The rows are grouped in 3 different ways at once. Each group adds its own fixed numbers to the row, and there is some noise. The rows also spread widely along 10 directions, which tell nothing about the answers.
In the rows, zero is written as 128.
Some rows, each with its group in each grouping after it:
[152 113 105  83  97 130 106 111 134 172 147  98 163 119 175 174 146 135
 131 140  98 145 128 162 145 154 144  95 116  99 109  96 152  84 118 122
 166] : lede Kozu R
[ 86 146 137 139 118  98 116 177  96 112  81 177 147  98 149 136  99 127
 118 155 113 129  77 120 108 107 111 113 148 179 143  97 103 118 151 108
  60] : degu lik D
[ 97  38 104 108 157 167 148 130 136  77 129 122 135 169 156 140 139 127
 174 156  99 115 124 147 119 163 159 108 151  87 155  59  71 150 144  85
 142] : Fusim Kozu C
[117 156 135  81  85 135 156 138  92 163 111 112 150  81  84 180 125 131
 113 157 107  92 113 149 149 146 134 107 155 158 118 103 148 131 113 123
 135] : Fuz pedut Q
[ 92 114 113 132  94 142 117 156  87 130 102 131 160 110 118 148 126 124
 137 129 123  88 149 125 100 131 158 111 159 115 134 103 107  99 117  93
 120] : voti fafon Q
[106 150 150  71 131 146 179 162  94 137 117 119 151 104  74 165 136 120
 118 165 125  75 119 166 125 161 143 109 151 133 124  89 140 161 127 112
 132] : Fuz fafon D
[114  60 138 112 146 173  90 176 119 115 113 121 110 155 137 142 132 116
 129 214 101 128 135 116 117 139 158 118 170 168 119  95  70 169 153 103
 116] : lede lik N
[142  92 100 122 105 151  70 135 138 117 147 108 142 150 197 147 150 132
 141 136  95 144 117 154 143 150 156 105 126  78 106  94 109  83 120  96
 135] : degu pedut N
[135 114 148 120  97 151  92 138 133 170 141  98 170 111 144 174 141 143
 106 169 109 138 155 154 115 157 166 100 167 138 132 127 152  77 140 113
 137] : voti lik R
[ 73 152  82 119  82 110 145 166  69  99  77 131 150 113  96 146 123 116
 168  66 140  62 139 143 112 125 163 120 127  57 119  77  98  93  69  81
 105] : Fusim pedut C
[112 114 122 136 127  99 102 145 129 147 150 176 151 153 147 121 154 164
 138  97 124  93  76 172 136 139 115 121 138  75 131 107 110  94 140  79
  98] : degu lik N
[ 91  38 131 135 126 134 102 136 133 122 101 141 126 148 147 161 106 136
 135 184  91 141 141 120 110 118 165 117 166 171 150 104  86 130 142  92
 110] : Fuz lik D
[113  76  88 113  70 179  65 150  83 101  84  63 130 113 161 177 111 100
 159 169  85 135 198  89 109 129 205 101 150 127  95  96  83  82  96 100
 151] : voti Kozu N
[106  78 134 160 133 136 120 137 141  94 148 157 161 159 183 125 144 165
 143 134 102 130  87 177 113 151 130 104 166  96 171  93  92 101 167  77
 101] : degu fafon N
[ 88  41  82 128 120 152  88 114  92 106 112 137 126 148 163 133 137 130
 180 121 100  86 115  75 124 130 127 107 141 100 127  83  61 107 134  83
 135] : degu Kozu C
[145 178 119  75  77 130 114 157  97 152 124  97 149  96 113 171 130 140
 117 151  87 129 109 170 153 158 147 115 128 134  90 105 161 107 104 128
 124] : degu Kozu D
[ 93  60  64 103 103 131 131  83 109 114 115 110 159 113 182 170 138 114
 173 104 103 114 124 108 134 127 147  81 125  79 138  71 111  83 110  89
 161] : Fuz lik C
[124 126 131 114 148 135  91 177 123 153 148 152 146 149 126 119 170 127
 129 124 150  73 130 156 120 156 141 127 134  67 106 102 107 118 134  89
 115] : degu lik N
[120 139  94 105 100 106 138 166 120 130  97 131 155 125 152 169 112 108
 137 129 120 148 135 169 120 124 170 112 111  90 122  87 135 106  92 115
 122] : voti fafon R
[ 94 105  84 107 122 120 122 130 105 143 108 151 156 106 161 143 134  85
 153  83 153  69 152 107 105 117 144 104 103  52 118  70 100  93 101  92
 145] : Fuz pedut Q
[ 93  57  81 134 100 115 155 137 145  80 100 131 112 198 137 163 115 163
 179 131  73 158  90 190 142 134 185 125 140 114 145  85  89 136  99  75
  98] : Fuz lik R
[101 110 103 171  86 106  74 164 102 127  97 180 130 146 137 128 108 154
 136 119 105 116  89 121 122 103 122 136 147 143 121 114  85  98 118  90
  74] : degu fafon Q
[ 71  70  86 153 141 109 119 163 108  91 102 184 119 179 135 114 133 143
 177  94 133  76  95 135 109 124 138 131 132  69 135  81  57 123 124  65
  87] : Fusim lik R
[103 108 143 118 133 152  81 144  94 168 117 126 164  78 162 146 138  96
 108 172 141  88 151  63  98 135 115  92 159 148 133 105 113  93 160 121
 132] : degu lik R
[116  68 132 138 104 139  63 117 137 190 141 123 169 127 152 171 144 136
 115 134 136 100 200 122 102 132 156 108 151 100 128 125 127  51 122  97
 152] : Fusim pedut R
[ 98  76 118 177  84 128  98 152 144  88 100 122 157 155 183 160 105 151
 141 151  89 190 149 164  89 125 189 112 168 135 167 103  98  74 122  86
  90] : lede fafon R
[105  23 132 117 133 175 115 110 120 109 141 116 117 174 135 150 140 176
 157 186  66 113  89 134 137 166 132 109 177 164 143 105  79 147 175  88
 139] : lede Kozu D
[ 79  94  84 120 152 107 122 173  91 102  89 184 127 165 133 118 134 111
 174  86 148  63 110 122 101 113 138 129 104  56 116  73  59 131 107  76
 103] : lede fafon D

New rows, each followed by its group in each grouping:
[110 143 134 129 127 115 163 195 135 105  98 152 154 135 140 150 107 121
 123 159 116 157 117 196 103 136 169 119 142 120 155  85 118 135 127 107
  83] : voti fafon R
[ 82  41 110 157 113 121  97 150 145 127  94 136 146 156 154 167 104 126
 137 155 112 146 195 133  84 115 199 117 158 126 156 101  87  91 116  88
 108] : Fusim lik R
[133  65  62 110  86 121  57 106 130 141 110 114 125 134 212 176 117 106
 149 119  90 156 137 108 144 100 158 108  86  97  85  87 116  61  87 101
 154] : Fuz pedut D
[ 85  28 102 135 120 108 124 102 135 120 104 150 144 148 185 163 110 150
 157 142  86 154 104 131 117 112 145 103 142 143 167  90  91 109 143  89
 113] : lede lik D
[ 61  81 110 177  96 141 107 141  92  74  94 135 154 134 152 133 119 152
 169 119 102  98 125 107  88 143 150 102 175 116 165  96  69  75 141  74
  94] : degu Kozu R
[131  78 113  76 151  94 156 142 164 179 123 176 134 146 151 171 101 113
 112 183 104 168 100 171 150 109 134 124 115 158 134  82 129 177 130 136
 124] : Fusim lik Q
[122  60 107 150 110  90 104 128 161 148 124 175 132 187 173 160 117 175
 142 140  81 177  85 180 142 113 149 128 137 134 147 113 112 106 135  93
  95] : voti lik R
[112 134 135 100 155  90 119 176 117 206 121 190 153 135  97 140 147 113
 117 119 169  59 145 140 112 122 133 136 121  84 116 111 117 130 122 103
 117] : voti lik R
[120  71  88 124 128 129 124 101 151 106 133 121 173 118 247 154 130 118
 151 135  96 175 107 138 116 132 144  72 121  91 163  73 121  75 153 102
 145] : voti lik R
[127 114 133  87 129 107 170 164 165 136 108 142 135 152 129 172 100 133
 111 206  83 203  98 206 153 133 165 125 141 175 154  87 137 186 124 129
  86] : degu lik C
[ 64 104 116 157 110 134 135 159  94  70  82 137 187  86 189 137 110 103
 161 116 125 113 162 114  64 125 167  85 152  88 172  69  77  73 144  82
 112] : voti Kozu N
[ 75  58 131 153  95 126 149 137 143  86 102 113 165 149 155 173 106 154
 145 159  84 173 158 182  90 136 200  98 189 140 193  93  98 105 131  83
  96] : lede lik N
[107 106 148 152  98 164  80 161 118 120 138 107 170 123 147 143 144 150
 124 151 112 110 174 150  94 166 174 107 184 106 145 112 101  74 147  82
 117] : degu Kozu N
[113  75  95 132  75  76 120  87 160 165 135 141 180 144 181 187 116 173
 143  91  85 163 146 194 126 125 173 110 117  88 157 105 155  47  99  98
 132] : degu Kozu D
[102  98 107 115 115  91 129 137 124 154 108 173 126 146 140 161 111 149
 134 154  92 140  65 142 153 112 111 121 138 165 130 105 107 140 129 112
  98] : degu lik R
[ 82  62 129 136  99 174 112 140  83 106  88 107 121 132 115 162 109 146
 150 202  74 115 127  90 120 144 147 109 194 196 141 109  73 137 143 106
 118] : degu Kozu R
[ 76  43 120 154 114 127 104 113 117 150 105 153 154 135 155 166 116 133
 138 136 117 106 157  99  95 110 145 104 162 132 155 104  92  87 134  88
 130] : Fuz fafon R
[113 123  93 105  77 169  83 144  65 115  92  79 128 101 140 160 133 114
 154 136 107  90 127  85 129 141 144  97 146 127  90 101  96  89 108 106
 141] : lede pedut R
[118  62 115 143 115  74  69 163 178 172 106 172 135 182 158 168  99 133
 114 147 110 188 185 173 102  90 203 149 119 124 128 113 111 103  97  96
  86] : lede lik D
[ 95 140 130 158 111 119 144 156 113  94 124 163 157 142 140 126 132 174
 141 115 109 113  55 183 119 151 115 112 162 112 166  99 108 103 153  82
  75] : degu fafon R
[ 97  44  91 107  99 138 139  71 122 134 124 104 165 109 193 186 123 129
 153 129  97 125 141 135 128 133 143  72 145 100 150  79 119  76 125 100
 177] : Fusim pedut N
[116 167 147 119  99  97 112 173 102 193 104 153 169  93 108 166 122 121
  96 133 146 106 154 142 105 117 137 120 139 133 121 120 146  90 109 123
 106] : lede fafon R
[ 68  99 126  97 138 132 170 128  90 146 105 143 181  70 123 158 129  95
 133 135 151  56 162 101  87 133 130  88 152 120 161  82 116 121 141 108
 143] : Fusim lik Q
[137 135 160 126 104 177  98 156 134 130 153  71 162 110 129 163 157 152
 107 186 103 133 136 168 120 183 164 100 188 141 135 116 143  93 157 101
 122] : Fuz lik R
[127 111 132  78 132 161 175 103 120 144 153  98 176  98 151 174 155 134
 124 158 111 103 104 167 136 175 116  73 153 115 150  84 153 118 154 120
 170] : Fusim fafon R
[116 129  85  72 114 105 161 146 121 146  84 132 154  99 172 182  99  73
 128 145 120 149 141 140 124 112 158  97  91 108 121  67 138 125  83 140
 139] : degu fafon R
[118 134 119 108 113 159 127 169  81  91 109 119 124 116 123 139 131 130
 138 163  99 101  62 133 144 147 115 104 163 144 108  85  97 145 143 102
 113] : Fuz fafon N
[ 94  51  91 165 114 147  44 171 118  98  96 143 111 163 155 125 118 116
 154 146 109 122 152  87 101 105 178 134 150 126 114  97  49 107 118  71
  95] : Fuz lik Q
[101  79  88  92 100 150 118 166 114 107  82  83 127 144 134 178 118  90
 149 169  98 139 194 134 115 134 221 117 143 114 112  81  95 128  81 104
 131] : degu lik N
[118 126 118 128 108 132 113 143 106 111 122 130 140 120 158 140 133 152
 137 154  91 131  54 137 140 149 107 100 155 153 132 102 116 107 150 105
 101] : degu lik R
[100  29 140 152 149 122 103 148 176 142 125 167 155 176 176 148 115 129
 132 178 108 155 189 153  89 126 183 121 155 116 170  93  83 125 145  91
 115] : degu Kozu N
[124 101 133 131 150 147  98 164 150 109 147 123 175 132 196 127 160 109
 131 141 137 132 161 159  87 156 173  96 141  61 150  77 103  88 157  87
 125] : lede lik N
[ 83  82 126 144  96 134  67 143  72 162  98 154 142 117 119 145 122 138
 135 131 120  60 152  76 109 118 125 120 164 137 116 120  82  88 128  91
 118] : degu Kozu N
[107 172 122  86  90 109 169 125  94 144 126 117 175  84 114 169 142 158
 127 113 109  91  78 180 141 161 124  99 141 113 134 101 166  95 122 110
 119] : degu lik D
[140  79 118  98 157 180  85 157 127 134 142 118 149 129 175 127 149  92
 137 170 127 103 164 112 104 153 160 107 127  88 115  81  92 129 150 107
 156] : voti Kozu Q
[ 91  57 111 116  87 143 117 128  94 129 100 111 115 152 103 174 121 158
 147 169  74 111 115 127 144 136 155 116 185 173 126 115  90 130 118  94
 119] : degu lik N
[130  68 136  96 122 150 115 126 148 159 139 107 150 135 161 178 133 129
 116 195  92 153 147 153 133 148 164 102 159 150 136 103 127 123 143 119
 144] : degu lik N
[127 171 119  74  98 135 138 151  74 136 124 113 142  96  93 152 145 143
 140 125 108  70  68 152 158 162 114 107 129 114  90  93 140 119 120 108
 133] : Fuz Kozu D
[ 95  82 148 104 130 165 115 149 109 167 122 100 158 116  94 172 148 120
 116 172 141  66 206 117  93 158 175 109 182 129 130 112 115 111 131 105
 152] : Fusim lik R
[111 107 146  98 132 155 121 157 124 157 112 117 143 123 121 165 128 106
 114 187 126 114 166 133 113 146 160 113 156 147 130 104 117 140 125 121
 131] : degu pedut R
[107  64 107 153 134 153  47 151 105 124 108 147 137 119 202 134 124  97
 136 156 132 114 142  55  93 106 121  98 143 130 121  94  72  82 150  99
 128] : Fusim fafon R
[122  96 118 115 102  95 115 117 131 182 126 150 146 137 147 178 127 154
 123 139 103 141  99 155 145 120 127 114 137 145 133 114 136 103 128 117
 122] : lede lik R
[115 116 120  78  97 126 136 153 114 191  93 109 150 110 107 202 111 103
 108 173 117 124 189 135 122 126 176 112 138 147 115 107 146 124  87 140
 146] : degu fafon R
[131  81 105 100 111 103  84 144 126 190 102 159 129 145 152 177 100 114
 119 151 111 143 147 132 127  90 155 132 110 135  95 112 122 113  98 116
 128] : voti fafon D
[151  88 104  62 129 154 112 136 145 156 153  86 138 152 147 172 160 116
 132 165 104 127 153 172 150 166 178 109 124  83  99  89 133 127 108 113
 167] : degu lik N
[101 101  96 123  97  83  67 134  96 185 107 172 143 125 131 150 127 139
 131  91 125  84 127 104 127  97 127 131 116 107  98 118 116  74 102  95
 110] : degu lik D
[123  64  97 152 131 115 107 142 181  89 132 153 147 180 229 143 116 138
 148 134  91 198 113 192 111 127 174 114 111  80 159  78 108  95 130  87
  94] : degu fafon D
[137  81 104  41 118 165 142 129 117 162 121  78 124 140 108 195 134 114
 133 186  85 118 146 156 155 159 174 111 130 137  93  93 140 155  89 130
 175] : degu fafon D
[ 64  70  84  89 111 126 159 103  96 115  77 105 165  81 162 187 112  79
 162 122 121 100 178  92  89 115 178  79 128 100 147  63 114  93 104 102
 159] : Fuz lik D
[107  50  70  82 122 126 170  92 115 120 108 144 125 138 174 166 110 124
 162 150  72 139  55 127 161 119 107  95 118 144 136  68 105 159 124 120
 143] : degu fafon Q
[ 63  68 110 147 110 113 134 148  97 113  76 158 123 149 112 155 101 148
 153 146 103 106 108 117 114 112 143 120 170 161 150  97  74 127 129  91
  90] : Fusim lik R
[ 62  48 133 155  99 142 135 137 116 112  89 115 168 142 117 178 110 143
 147 145 111 110 204 145  68 134 208 110 183 125 173 110  98  93 118  77
 119] : voti fafon D
[ 64 109  92 150 115  99 128 134  86 106  90 177 172  99 175 131 115 115
 154  88 138  91 112  94  92 101 113  96 131  91 158  76  90  81 128  90
  97] : degu fafon C
[145 149 118  73  91 135 154 121 132 140 135  91 157 112 146 181 132 143
 119 157  81 160  83 195 168 162 143  98 137 130 132  91 164 122 116 126
 133] : degu pedut C
[ 96 156 132 145  72 101 130 139 115 148 124 128 194  96 120 168 129 157
 128  95 125 108 153 179 105 148 163 108 153  86 154 108 151  49 115  93
 114] : Fuz Kozu R
[105  61 142 117 150 166 137 153 114 120 132 143 107 187  89 139 145 173
 144 184  95  83  74 158 148 166 117 128 184 154 128 113  79 174 156  87
 119] : Fusim fafon R
[117  90  84  91 106 139 118 158 108 120  72 105 119 127 162 179 102  86
 142 178  95 161 147 110 124 112 176 106 117 150 106  78  99 137  90 129
 138] : lede fafon R
[114  99 108 138  79 164  68 138 105 117 117  76 143 112 155 166 138 133
 137 153  98 125 151 111 116 148 171 100 168 132 117 111 115  65 121  93
 129] : Fuz lik R
[110 153 129 153  94 139  49 171  74 129 117 135 154  98 140 125 138 141
 119 119 130  79 114 104 102 137 119 117 159 125 108 119 108  56 137  90
  90] : degu fafon D
[108  87 114 119  91 164  83 109  92 152 133  91 159 104 148 163 148 145
 141 144 103  86 150  95 118 157 136  89 161 120 122 112 117  62 133 105
 158] : degu Kozu R
[129 166 106 111 122 136  89 169 100 129 133 135 139 123 153 120 162 122
 141 108 139  78  88 133 133 154 119 112 111  64  93  94 108  92 120 100
 115] : degu pedut R
[ 76  87  95  85 108 154 174 121 101 102  87  80 173  74 144 185 116  82
 153 150 114 108 185 113  95 140 190  76 149 116 156  63 117 114 110 107
 155] : Fuz lik Q
[ 90 126  68 102  73 120 150 137 110 102  79  87 174  89 174 180 104  93
 160 111 108 140 178 134 100 130 197  90 109  80 138  65 129  71  72 111
 141] : degu Kozu R
